Every row belongs to one group in each of 4 separate groupings. Each group adds its own fixed numbers to the row, and there is some noise. The rows also spread widely along 12 directions, which tell nothing about the answers.
(in the rows, 128 means zero)
Some rows, each with its group in each grouping after it:
[157 142 142  97 109 142 102 114  56 174 100 138 192 117 111 132 148 132
 134 172 163 134 125 118  95 141  77 183  81 105 130 104]
Mif W lovaz Sopop
[106 144  89  96 123 144 125  84 107 173 133 183  93  69 105 157 146 138
 114 147 103 143 115 142 145 115 102 195 137 156 132 146]
Radol B rar buzer
[ 77  99  90 141 128 133 119  67 144 105 168 167  77  94 135 133 157  73
 113  85 108 136 176 131 170 125 148 143 103 132 146 159]
Mif C rar makuf
[166 135 155  84  94 154 105 156  71 169  87 176 137 136 105 171 116 142
 100 138 112 130  82 122  96 130 110 151 137 154 139 146]
fofu C Viz makuf
[150 159 147 147 122 106 148 173  89 122 135 187 103 140 135 200  98  62
 145  92 130 127 123 110 128 177 124 118 178 155 139 123]
fofu W mal buzer
[164 156 112 102 124 121 153 163  66 130 134 170  94 106  94 174 109  99
 158 141 183 140 143  74 158 147 122 183 175 129  94 106]
Puf P Viz Sopop
[181  91 134 123 184  58 132 116 119 110 159 149  60 168 111 123 162 111
 144 100  84  65 175 109 122 175 131 104 192 166  78 122]
Puf B lovaz Sopop
[139 124 137 115 134  78 120 141 122 186  98 141 118 125 126 134  88 145
 123 182 152  93 115 115  75 116 159  85 152 168 160 105]
Radol U mal makuf
[151  56 139 111 168  88 116 116 187  99 113  68 103 170 137  66 157 184
 147 146 114  65 165 109 110 113 143  52 113 147  81 133]
Puf P mal Sopop
[ 93 113  93 116  91 170  96  98 103 146 118 172 104  76 131 137 113 114
  96 117 136 150 122 132 138 111 112 159  97 148 150 171]
fofu L Viz Sopop
[100  99  59 115 138 159 110 120 125 117 166 143  43  75 140 112 126 116
 142  83 129 135 163 115 143 115  91 156 155 142  80 165]
Radol U lovaz Sopop
[185 107 103  71 100 150 138 136  98 129 127 124 122 112  96 137 111 130
 103 161 163 154 105  99 159 123 139 209 155  79 107  81]
fofu L rar Sopop
[132 128 146 114  76 122 137 123 161 123  88 170 139 120 101 163 102  81
  77 136 107 150  93 145 157 119 120 183 134 113 177 136]
fofu B lovaz buzer
[111  86 127 119 138 119 104 102 172 101 126 130  99 126 118  99 153  99
 148 120 153  98 208 101 103  89  82 129  74 126 102 170]
Radol W rar makuf
[119  80 126 119 158 165 103 119 162 107 171 122  93 149 143 136 127 143
 130  88  46 111 118 142 122 142 128  94 142 159 121 145]
fofu B Viz Sopop
[124 137 107 112 151 117 120  86  73 185 128 136 132 104 127 140 171 193
 137 172 106 122 108 145 138 152 157 116 132 177 125 118]
Mif P lovaz Sopop
[132 147 117 125 111 168 151 176 114 115 127 110 135 102 120 169 115 135
 179 140 186 155 120  98 160 127 128 157 136 117 101 105]
Radol W Viz buzer
[165 147 141 148 114 120 122 144 104 127 112 135 126 148 137 129 159 115
 142  75 101 104 147 132 112 153  72 126 134 142 105 145]
Mif C Viz buzer
[109 164 132 133 107  91 153 135 104 190  69 153 137  91 117 179 138 179
 141 191 188 140 101 124 154 116 176 102 129 179 150 135]
fofu P rar Sopop
[133 142 155 134  85 153 149 150 159 144  58  88 184 124 113 156 138 199
 133 156 140 157  64 152 166 108 134 120 115 138 139 140]
fofu W Viz Sopop
[110  95  99 133 160 115 140 158 180 102 187  95  71 131 157 137  90 120
 162 120 122 105 136 110 137 124 186  79 184 141 113  82]
Mif U rar buzer
[150 149 143 101  97 116 131 162 104 162  64 138 137 115 103 151 110 145
 144 167 172 121 114 101 105 110  82 138 127 139 123 129]
Mif L mal Sopop
[127 119 106  73 133 127 137 149 135 161 103 148  66 104  92 172 117 200
 136 178 127 132  80 114 151  92 148 121 186 186  90 151]
fofu L rar Sopop
[161 124 117  76 116 107 121 108 111 164  90 122 118 122 101 102 161 169
 113 165 128 110 132 115 115  96  98 154 119 134  94 138]
Mif P rar makuf
[145  73 122 143 138 148 124 112 121  63 161  97 108 152 165  95 175 116
 137  63 119 119 182 119 156 163 132  96  94 114  88 142]
fofu W mal makuf
[170 115 128 140 124 108 161 151  78 141 144 107 138 131 156 148 127 147
 137 155 190 138 110  98 157 174 221 107 156 122 132  50]
Puf B rar makuf
[132 170 124 134 114 150 135 138  88 133 103 162 119 105 110 158 174 135
 168  91 130 137 145 125 143 137  54 156 127 154  98 168]
Mif U Viz Sopop
[ 93 124  97 141  77 104 127 125 153 161  70 162  92  76 130 125  97 109
  87 116 136 136 109 142 139  89  97 140 136 158 150 180]
Puf B lovaz buzer
[107 118  68 149 135 142 149  88 141 102 177 101  91  95 152 115 154 115
 118  66  76 156 128 155 199 147 133 151 156 116 111 127]
Mif W mal makuf
[ 97 139 123 159 127 103 133 129 136 157 122 118 135 104 140 140 104 108
 154 148 169 113 146 120 113 121 132 113 118 134 151 106]
Mif B Viz Sopop
[125 113 131 130 129 150 169 113 149  62 133 110 159 121 108 140 172 113
 183 147 191 145 180  96 195 132 138 167  82  84 101  93]
Puf B Viz buzer
[118 131 123 153 171 117 160 119 141  89 147 120 114 123 121 145 190 146
 203 105 147 130 181 116 175 154 116 120 137 143  78 126]
Puf U lovaz Sopop
[140 137  78 153 118 142 132 143  90 129 148 125  80 100 161 117 150 107
 130  33 106 149 145 144 153 163  80 149 167 131  83 164]
fofu C lovaz makuf
[151 172 131 137 182 117 160 124 135 126 152 131 115 131  97 164 181 156
 177  97  62 127 128 153 161 159  82 154 195 157  88 117]
Puf U Viz Sopop
[140 144 125 172 165 125 139  82 133  89 177 133 121 138 148 132 225 124
 151  45  53 130 175 164 174 187 107 130 120 146 120 142]
Radol P rar buzer

New rows, each followed by its group in each grouping:
[160  90  78 119 131 116 117 136 148 145 165  91  64 121 144  97  93 120
  98 107 110 112 119 123 122 125 150 145 198 111 111  95]
Radol C rar Sopop
[134  94 128 109 116 144  81 112 180 135 110 129  96 138 122  93 134 129
  88  78  41 100 128 154  87  92  58 139 121 149 129 190]
Radol C Viz makuf
[148 100 165 101 170 133 108  91 105 142 142 118 161 166 120 151 191 203
 155 183  94 100 115 130 125 159 174  88 101 160 123  96]
Mif W rar Sopop
[114 160  75 102 135  92 131 121 112 203  84 123  84  77 124 110 141 196
 145 166 118 102 114 134 115  92  85 120 159 192  80 160]
Mif P mal buzer
[139 143  83 107 133 154 125 122  77 193 129  83 145  97 151 117 146 224
 139 176 113 132  70 143 143 134 158 124 145 156 102  92]
Mif P Viz buzer
[119  84 105 187  90 118 125 130 161 123 124  63 135 120 186  95 100 125
  92 106 152 127 116 149 158 134 209  70 119 118 161 112]
fofu W Viz Sopop
[134 100 137 152 119 138 102 133 135 153 112  61 171 134 172  96 135 176
 131 132 136 112 114 150 107 132 149  70  94 139 135 121]
fofu W Viz Sopop
[127 130  70 132 132 142 125 128  77 147 148 122  92  78 149 114 142 133
 153  98 155 145 153 122 144 144  84 158 148 128  78 140]
fofu L lovaz Sopop
[109  93 146 114  97 130 120 121 139 107  89 184  98 131 120 153 123 102
 100 121 125 124 133 115 133 117 138 103  95 158 155 174]
fofu B mal makuf
[158 110 124 113 163 131 141 163 114 117 157  79 108 151 149 124 157 172
 199 135 147  94 155  95 114 144 125  93 145 138  49  95]
Mif B rar buzer
[101 104  96  89 106 126  89 117 156 174 109 153  93  86 129 116  76 112
  96 154 135 118 117 129  88  69  96 154 120 142 150 152]
fofu L rar buzer
[159 143 169  92 132 155 133 134  81 123 123 160 158 153 107 181 172 147
 154 136 111 140 123 112 133 158 115 139 107 138 123 120]
Mif P rar makuf
[133 159 139 135 119 131 115 102  92 173 114 161 151 113 137 154 156 137
 111 112  94 150 106 165 128 154 100 147 115 150 169 147]
fofu P rar Sopop
[119 114  80 130 143 119 144 143 122 137 136 114  48 107 146 128 139 165
 155 113 123 108 130 111 153 127 133  85 177 174  69 148]
Mif B mal Sopop
[145  81 159  78 115 147 124 151 157 134  77 120 116 154 117 145 143 223
 113 163  99 119  67 125 129  97 154  79 129 181 113 157]
Puf B rar makuf
[148 120 144  82 146 114 107 106  75 200 112 151 150 128 114 151 122 179
 119 209 117 106  79 128  81 143 147 125 134 166 158  86]
Puf B mal Sopop
[120 124 150 150 150  98 148 156  97 115 146 194  81 143 134 210 123  96
 160 113 137 118 138 103 148 183 183  72 170 184 138 132]
fofu B lovaz Sopop
[106 141 158 178 106  94 117  60 143 141  76 179 164 123 137 133 201 123
  91  92  75 128 138 196 144 146 112 109  73 178 192 187]
fofu U lovaz buzer
[129 146 157 163 153 125 157 119 136  94 151 129 168 141 121 161 179  94
 185  99 135 144 178 133 155 171 112 145 110 105 136 105]
Radol C lovaz makuf
[144  83 152 126  99 160  95 134 131 119 102 115 131 159 154 118 140 161
 107 106  93  98 115 130 107 129 125  77  91 153 133 155]
Mif B Viz Sopop
[117  96 125  92 150 183 111 109 119  78 169 176  69 135 113 161 180 129
 157  86  87 130 162 107 151 140  99 139 119 151  90 169]
Mif U rar Sopop
[154 141 150  85 137 175 100 160 101 172 131  99 193 138 128 139 105 168
 166 178 122 119  91 126  57 125  90 147 122 121 126  68]
Mif U Viz buzer
[149 129 131  82 152 152 154 102 109  83 153 163 111 128  74 164 187 114
 160 121 111 147 162 107 180 150  86 200 127 112  75 135]
fofu W mal makuf
[ 97  84 124 153 125 104 104 104 188 140  87  74 138 118 160  68 144 174
 134 151 151  94 157 138 113  94 144  60  72 149 137 155]
Radol P lovaz Sopop
[146 102 128 144 142 131 120 110 140 118 151 114 122 145 160 112 153 138
 113  79  50 117 111 164 137 167 123 107 149 147 131 123]
Puf B lovaz buzer
[108 164 115 167 136 154 142 108 129 112 190 144 142 106 132 180 127  56
 142  64  80 168 123 158 175 173 106 183 148 103 163  97]
Mif W Viz Sopop
[171 140 167 128 116 113 136 170 113 164  78  91 182 152 132 141 121 185
 139 165 153 125  81 137 107 142 141  93 148 139 132  92]
fofu U lovaz Sopop
[134 126 137 116  79 127 117 126 139 150  82 136 154 120 123 140 102 129
  81 151 115 141  79 143 137 115 141 135 118 124 180 126]
Mif P lovaz Sopop
[136 113 114  79 161 136 132 102 136 133 156 145  79 130  94 159 158 162
 135 142  64 117 109 126 152 127 128 154 169 153  98 124]
Mif B rar Sopop
[113 152 136 175 106  99 153 102 160 128  76 115 172 114 137 123 186 147
 129 117 117 144 128 173 181 131 119 116  95 141 151 156]
fofu P lovaz buzer
[153 132 128  68 106 203 115 126 105 131 127 137 166 109 108 143 144 150
 127 145 117 165 101 125 133 120  79 219  94  90 128 111]
Radol P rar buzer
[141  89 103  87 114 136 133 122 128 121  99 119  99 111 105 116 128 158
 126 167 169 126 134  95 158 100 138 144 121 121  90 132]
fofu L mal Sopop
[119 153 151 142  95 149 103 101  79 146  89 201 150 112 130 159 174 119
 116 105 116 133 146 139 122 146  91 137  57 175 170 182]
Radol P Viz buzer
[162  83 170 101 144  94 138 135 176  83 111 120 111 188  96 146 157 145
 139 149  97  86 140 108 142 127 171  84 139 145 103 127]
Mif C lovaz makuf
[178 104 151  98  73 111 106 109  92 133  67 173 141 136  93 126 140  96
  77 157 168 101 152  97 116 118 134 177  79 116 148 139]
Radol C Viz buzer
[122 128 126 136 161  67 132  75 142 156 117 127 132 116 105 105 176 133
 154 157 125  95 177 142 120 130  94 143 116 139 111 130]
fofu B lovaz Sopop
[139 154 163 101 137  82 147 110 136 146  76 169 139 139  80 171 176 155
 149 190 124 106 137 117 136 114 122 132 114 167 123 137]
Mif P rar buzer
[ 87 140 120 110 154 116 152 134 186 123 118 155  75 111 104 166 122 142
 149 132  83 129 117 133 156 100 115 103 164 182 118 171]
fofu P mal makuf
[130 120 139 147  96 149 142 148 115  83 109 164 101 142 146 167 158 110
 133  65 111 130 132 117 169 159 134  97 120 154 129 169]
Mif C mal buzer
[ 92 106  99 144 137 141 142  85 138  84 179 178  78  97 120 160 135  58
 131  90 127 144 166 113 192 144 149 163 132 127 140 133]
Puf B Viz Sopop
[161 144 136  96 141 101 121 154  61 199 115 170 100 139 115 174 109 158
 131 168 109  96  88 110  82 144 145 101 181 204 122 112]
Mif B Viz makuf
[128 120 164 103 114 124 131 117 153 121 101 135 184 138  97 153 117 112
 133 195 150 133 119 118 136 119 147 151  90 100 172  87]
Mif P lovaz Sopop
[117  99 132 132 139 140 137 103 173 106 138  90 149 126 135 108 160 140
 153 142 150 130 164 121 137 112 132 133  80  97 129 106]
Radol B rar makuf
[135  77 171 126 106  87 146 114 225  45  96 153 115 160  76 140 126  48
 118 135 148 106 184  95 160 102 140 150 103  90 150 135]
Radol B lovaz Sopop
[ 70 131 114 173 148 162 122  97 171 120 178 124 143 103 159 151 116 103
 144  95  91 150 130 160 148 144 147 120 110 132 193 112]
Radol P Viz Sopop
[158 119 127 122 105 146 127 176 111 104 125 128 112 130 139 141  97  94
 149 116 180 123 154  80 123 129 133 131 127 116 114 116]
Radol P Viz buzer
[149  76 128  80 128 137 103 131 145 140  97  96 122 141 130 108 135 215
 120 183 116  96  98 124 109 106 169  86 125 164 105 126]
Radol U lovaz buzer
[115 100 138 130 121  96  97 139 160 139 117 158 100 129 130 132  68  76
 115 141 147  86 157 100  75 104 141  97 117 153 169 136]
Radol P Viz Sopop
[128  94 157 150 169 137 136 158 179  69 161  82 134 169 137 136 141 118
 206 104 145 102 181 105 123 142 132  84 117 113  95 106]
fofu C Viz Sopop
[ 83 121 145 128 110 147 110  67 114 127 102 214 137 103 105 179 169 112
 115 137 126 137 148 129 149 122 146 131  48 177 189 174]
Radol L Viz makuf
[ 60  80  95 151  96 183 110  96 174  96 138 107 150  84 177 107 112 110
 116 115 160 158 139 133 166 104 170 116  50 107 177 134]
Puf P Viz buzer
[153 122 124 116 129  74 140  97 129 159 102 109 148 119 111 105 127 134
 113 194 163 111 135 118 130 122 156 144 124 109 142  85]
fofu P mal Sopop
[109 110  92 114  84  99 121 131 162 147 106 157  71  93 120 132  59  71
  84 141 139 106 127 106 121  81 132 147 153 140 146 143]
Mif B Viz buzer
[136 134  90 119 157  87 158  55 124 127 142 137 115  93  76 116 196 121
 141 145 125 135 168 137 196 139 109 214 145 113  89 119]
Puf W lovaz Sopop
[103 126 108 150 107  90 132  62 167 143  79 114 147  86 126  73 168 123
 103 130 140 128 164 155 154  97  93 154  75 110 151 152]
Puf P mal Sopop
[138  92 151 142  83 142 117 119 162  96 106 125 147 150 138 129 118  95
  85  94  93 132 113 143 142 138 128 127 102  99 172 133]
Mif B lovaz Sopop
[172 155 141  85 151 170 129 139  97 133 159 129 155 147 107 157 143 146
 143 117  55 139  91 137 128 158  89 179 159 123 109  92]
Mif P Viz makuf
[128 105 142 139  85 122 120 115 153 140  97 109 162 138 138 132 112 134
  81 147 116 128  85 147 137 118 188 102 106 133 184 110]
Mif W Viz makuf
[153 120 110 131 152 145 130 145  85 108 181 119 116 130 153 133 128 105
 166 105 142 125 162 100 138 169 139 134 139 122  91  98]
fofu P Viz buzer
[156  95 139 139 167  82 109 102 165 157 139  65 150 159 151  68 142 161
 127 139  76  77 134 159  81 140 117  92 136 128 121  96]
fofu B lovaz Sopop
[153 122  79 123  98 154 137 111  99 136 137 115 111  87 126 114 138 124
 102 104 130 153 118 131 175 136 112 200 146  98 101 121]
fofu B Viz Sopop
[114 143 165 110 154 160 123 158 129 160 119 146 127 136 123 196 133 189
 179 144 104 126  87 129  95 131 103  94 139 186 131 139]
Radol B rar Sopop
[128 122  94 143 160 128 134 150 131 131 190  75 135 111 182 108  75 112
 160 124 141 129 127 121 115 155 147 121 160  99 134  45]
Puf P mal buzer
[166 100 101 123 104 129 150 186 123 112 129  86 100 122 154 118  79 116
 137 133 189 121 124  80 132 130 153 128 163  94  99  78]
Radol B mal buzer
[ 91 113 102 124 131 113 111  75 137 177 129 140 125  85 124 123 117 119
 113 170 135 123 129 138 116 114 135 155 110 131 166 109]
Radol B lovaz Sopop
[192 140 104 130 122 118 128  89  49 138 139 155 112 112 108 120 192 119
 115  98 129 125 164 123 158 173 112 199 141 119 104 116]
Radol U Viz Sopop
[ 66  82 136 133 124 126 105 135 199 129 106 126 121 123 162 133  85 149
 120 145 119 122 102 137 117  96 187  35 104 182 180 154]
Puf P lovaz makuf
[102 132  92  98 116 156  84 119  58 207 131 201  91  74 126 162  99 119
 113 140 133 132 110 117  83 117 121 152 132 177 156 153]
Radol C Viz makuf
[100 124  83 180 123  65 153 133 182 144 120 100  93  98 161 118  94 120
 119 131 147 114 133 136 168 111 203  74 164 155 144 122]
fofu P Viz buzer
[153 113 157 130 112 118 101  94 102 137 107 143 160 147 141 117 147 115
  96 122 106 118 131 140 106 155 126 119  83 128 172 129]
fofu P mal Sopop
[153 113 169 139  68 163  86 123  90 142 109 134 204 146 156 129 123  88
  92 105 141 142 118 135  86 152 106 153  54  82 202 107]
Mif C rar Sopop
[131 115 152  85 140 173 129 121 109  91 129 186  98 138  85 176 179 133
 162 121 107 124 157  97 146 133  99 153 101 162  94 168]
Radol B Viz makuf
[112 105 115 127  87 175 131 143 179 108 109  80 145 102 146 112 121 139
 125 102 147 171 109 139 156  89  92 149 103  95 126 144]
Puf W rar makuf
[148 125 123 149 132  71 143 135 150 123 133 112 113 134 129 114 119  87
 137 121 149  99 171 111 118 129 142 116 153 122 124  96]
Mif U Viz makuf
[139 112 118 135 132 107 161 146 178  87 145 115 103 134 116 147 114  98
 138 118 129 130 133 118 179 136 165 146 175 107 123  95]
Radol C lovaz buzer
[135 124 145 121 137  90 110  92 101 176 102 142 162 127 124 120 149 153
 121 185 146 101 134 125 100 127 166 100  91 161 158 111]
Puf P Viz makuf
[137 153 114 108 125 145 165 144 141 110 104 118 104 118  96 159 190 183
 172 120 111 145 120 128 188 116  88 150 153 150  58 159]
Mif W rar buzer
[104 180 110 165  84 104 171 155 135 164  64 143 115  79 136 159 118 137
 128 116 148 152  94 149 164 117  96 127 157 160 138 160]
fofu B mal buzer
[164 143 118 146 106 103 149 157 127 168  93  64 144 119 138 105 117 160
 139 144 153 114 108 127 123 120 115 125 158 116 103  93]
Mif B Viz Sopop
[159 131 141 137 143  96 146 152 100 129 160 122 154 136 136 157  85  76
 152 159 183 134 138  99 129 175 182 134 154  94 153  43]
fofu P lovaz Sopop
[109 131 104 151 145  83 144  76 149 131 129 126 134 101 130 105 168 114
 140 139 131 124 171 147 165 133 138 138 114 130 130 124]
fofu P lovaz buzer
[106 126 110 116  64 132 139  93 109 141  64 187 102  87 108 148 174 135
  86 131 146 151 126 126 181  97 129 149  86 156 139 192]
Mif B rar makuf
[141  92 116 148  98 135 125 130 185  92  81  42 126 137 157  55 172 173
 136  87 131 102 162 130 148  95  98  85  82 118  77 169]
Mif P Viz Sopop
[ 78 166  94 171 177 127 159 112 102 165 153  95 135  86 152 159 198 207
 221 143 144 140 134 146 176 162 155  86 140 175  94 115]
Mif C lovaz Sopop
[127  97  96 105 111 140  95 117 139 178  81  69 137  99 146  58 132 192
 117 146 135 115 109 141  90  84  76 133 107 122 107 143]
Puf C mal Sopop
[132  87 119 124 164 115 110  83 187  82 163 122  96 139 122  90 157  93
 126  74  56 110 176 142 137 134  82 145 134 120 110 147]
Puf P lovaz Sopop
[165 180 148 129 158  91 138 157  48 176 140 174 111 142 134 184 152 142
 163 117 104 114 119 119 102 180 120  96 180 195 115 117]
Mif P rar makuf
[154 150 136 119 127 124 113  85  82 185  98 129 166 128 110 141 182 192
 114 156  79 119  84 164 132 149 122 140 123 164 133 124]
Mif W Viz Sopop
[137 124  89 105 133 148 151 177  94 154 144 113  90 104 138 165  95 174
 152 165 156 134  84 103 154 133 184 118 193 157  88  95]
fofu B Viz buzer
[132 139 119 116 149 106 135  97  99 165 132 142 140 107 113 153 159 153
 146 176 128 130 122 139 145 149 151 151 142 143 123 101]
fofu C lovaz buzer
[112 147  89  83 102 140 151 138 116 134 112 186  70  67  83 170 115  95
 135 134 177 170 142  94 167  90  82 204 151 131  97 163]
fofu L rar makuf
[154 134 110 151 132 102 164 144 127 133 151 110 109 128 151 159 111 149
 113 131 108 132  79 142 176 169 218 101 201 145 156  63]
Radol U mal buzer
